The groups are shells around one centre, one inside the other: the same stretched ball of 5 dimensions in 9 sizes.
In the rows, zero is written as 128.
Known rows, each followed by its group:
[177 157 101  95 103 168 137 131] | Dege
[ 88 139 149 113 123 130 112 118] | puda
[138 117 125 100 123 152 103 110] | puda
[ 74 146 150  98 119 139  88 110] | leg
[113 148 115 147 165 112 110 152] | zilit
[156 153 101 134 135 132 138 149] | Zabu
[ 95 141 151  92  98 147 113 105] | Bepan
[142 155 103 161 150 107 150 163] | nak
[ 73 131 158 105 119 132  97 106] | dugus
[198 114  96 127 113 144 155 127] | leg
[ 71 162 126 191 183  65 127 173] | Bepan
[145 134 131  76 102 175 117 108] | dadi
[162 155  98 125  98 136 147 133] | Bepan
[101 147 114 211 184  55 152 179] | Bepan
[ 90 139 146 131 133 117 124 129] | Zabu
[173 102 114 110 139 155 120 121] | nak
[105 135 143  71  94 166  88  92] | leg
[118 145 126 120 150 137 110 139] | leg
[111 114 129 157 166 100 120 139] | nak
[102 137 140  82 114 159  84 104] | Dege
[ 74 106 157 160 164  88 120 130] | zilit
[128 152 115 119 137 137 112 138] | dugus
[ 82 148 135 182 185  78 136 169] | zilit
[160 127 108 116 137 147 119 132] | puda
[190 122  91 126 104 140 146 124] | Dege
[141 158 107 113 110 142 123 130] | Zabu
[ 82 134 145 118 118 122 103 111] | dugus
[118 132 119 172 152  89 144 150] | puda
[107 135 122 147 125 103 120 127] | Dege
[173 132  87 184 159  94 164 167] | Dege
[132 120 138  94 119 158 116 111] | Zabu
[102 143 149  59  77 176  94  86] | zilit
[160 148  96 122 140 144 117 144] | zilit
[160 136 112 102  94 154 133 115] | puda
[223 105  89  89 115 183 126 115] | leg
[135 136 116 148 122 110 147 136] | nak
[169 147  94 143 144 129 144 155] | dugus
[176 116 112  72  98 184 106  98] | nak
[ 89 148 139 140 150 111 120 143] | Zabu
[133 158 121 109 101 144 136 127] | dadi
[179 132 100 137 125 133 157 141] | dadi
[155 155 105 137 122 128 153 147] | dadi
[ 96 142 140 116 143 133 104 130] | dugus
[106 142 145 101 114 145 121 117] | Bepan
[ 90 175 128 127 117 119 122 137] | dadi

New rows. What belongs after each?
[105 154 116 160 150  97 125 151] | puda
[ 90 130 129 176 170  80 124 150] | nak
[ 91 103 168  72 108 163  88  81] | zilit
[134 103 127 106 142 147  93 111] | zilit
[115 165 117 139 132 117 132 148] | puda
[139 104 123 117 153 141  99 122] | zilit
[126 159 128  80  73 163 120 104] | zilit
[138 151 123 100 110 155 127 126] | dugus
[179 137 116  67  80 189 133 105] | zilit
[103 131 130 184 153  75 155 152] | zilit
[148 155 108  83  89 167 107 111] | zilit
[189 152  89 131 123 142 159 151] | zilit
[121 155 123  99 129 154 101 129] | zilit
[144 111 117 138 171 127 114 141] | zilit
[145 144 106 158 125 105 157 146] | dadi
[146 142  99 177 142  91 159 158] | dadi
[ 74 142 138 141 146 104  98 131] | leg
[134 148 123 116 116 140 135 131] | Zabu
[ 90 173 134 130 137 121 123 147] | zilit
[201 119 107  49  84 210 111  94] | Bepan
[184 123  97 108 131 159 119 129] | dadi
[183 100 127  49  78 203 114  79] | Bepan
[166 134 109  93 115 167 118 121] | puda
[ 66 151 154 132 118 107 126 124] | Dege
[105 162 139  85 100 159 112 116] | zilit
[ 59 110 172 117 137 119  97 105] | zilit
[164 106 131  59 108 194 101  94] | Bepan
[ 81 108 153 157 177  95 116 138] | zilit
[ 97 152 138 122 110 124 127 123] | nak
[157 159 108  92  75 161 137 115] | zilit
[155 108 125  63  81 183  96  80] | zilit
[116 109 130 178 177  85 141 151] | Dege
[168 141 101 109 120 154 124 131] | puda
[142 108 113 145 154 117 117 132] | leg
[195  87 102 133 136 139 142 124] | zilit
[143 161 105 122 133 139 122 145] | Bepan
[198 109 100  71  93 189 108  96] | Dege
[143 101 118 169 155  97 147 139] | zilit
[ 63 132 153 147 145  95 113 128] | nak
[168 118 124  85 125 177 120 117] | zilit
[122 100 140 144 144 112 137 124] | zilit
[167 131 121  67  93 187 118 104] | dugus
[179  89 116  93 121 168 111 102] | dadi
[100 135 138 121 113 123 117 115] | puda
[218  84 105  62 107 203 109  93] | zilit
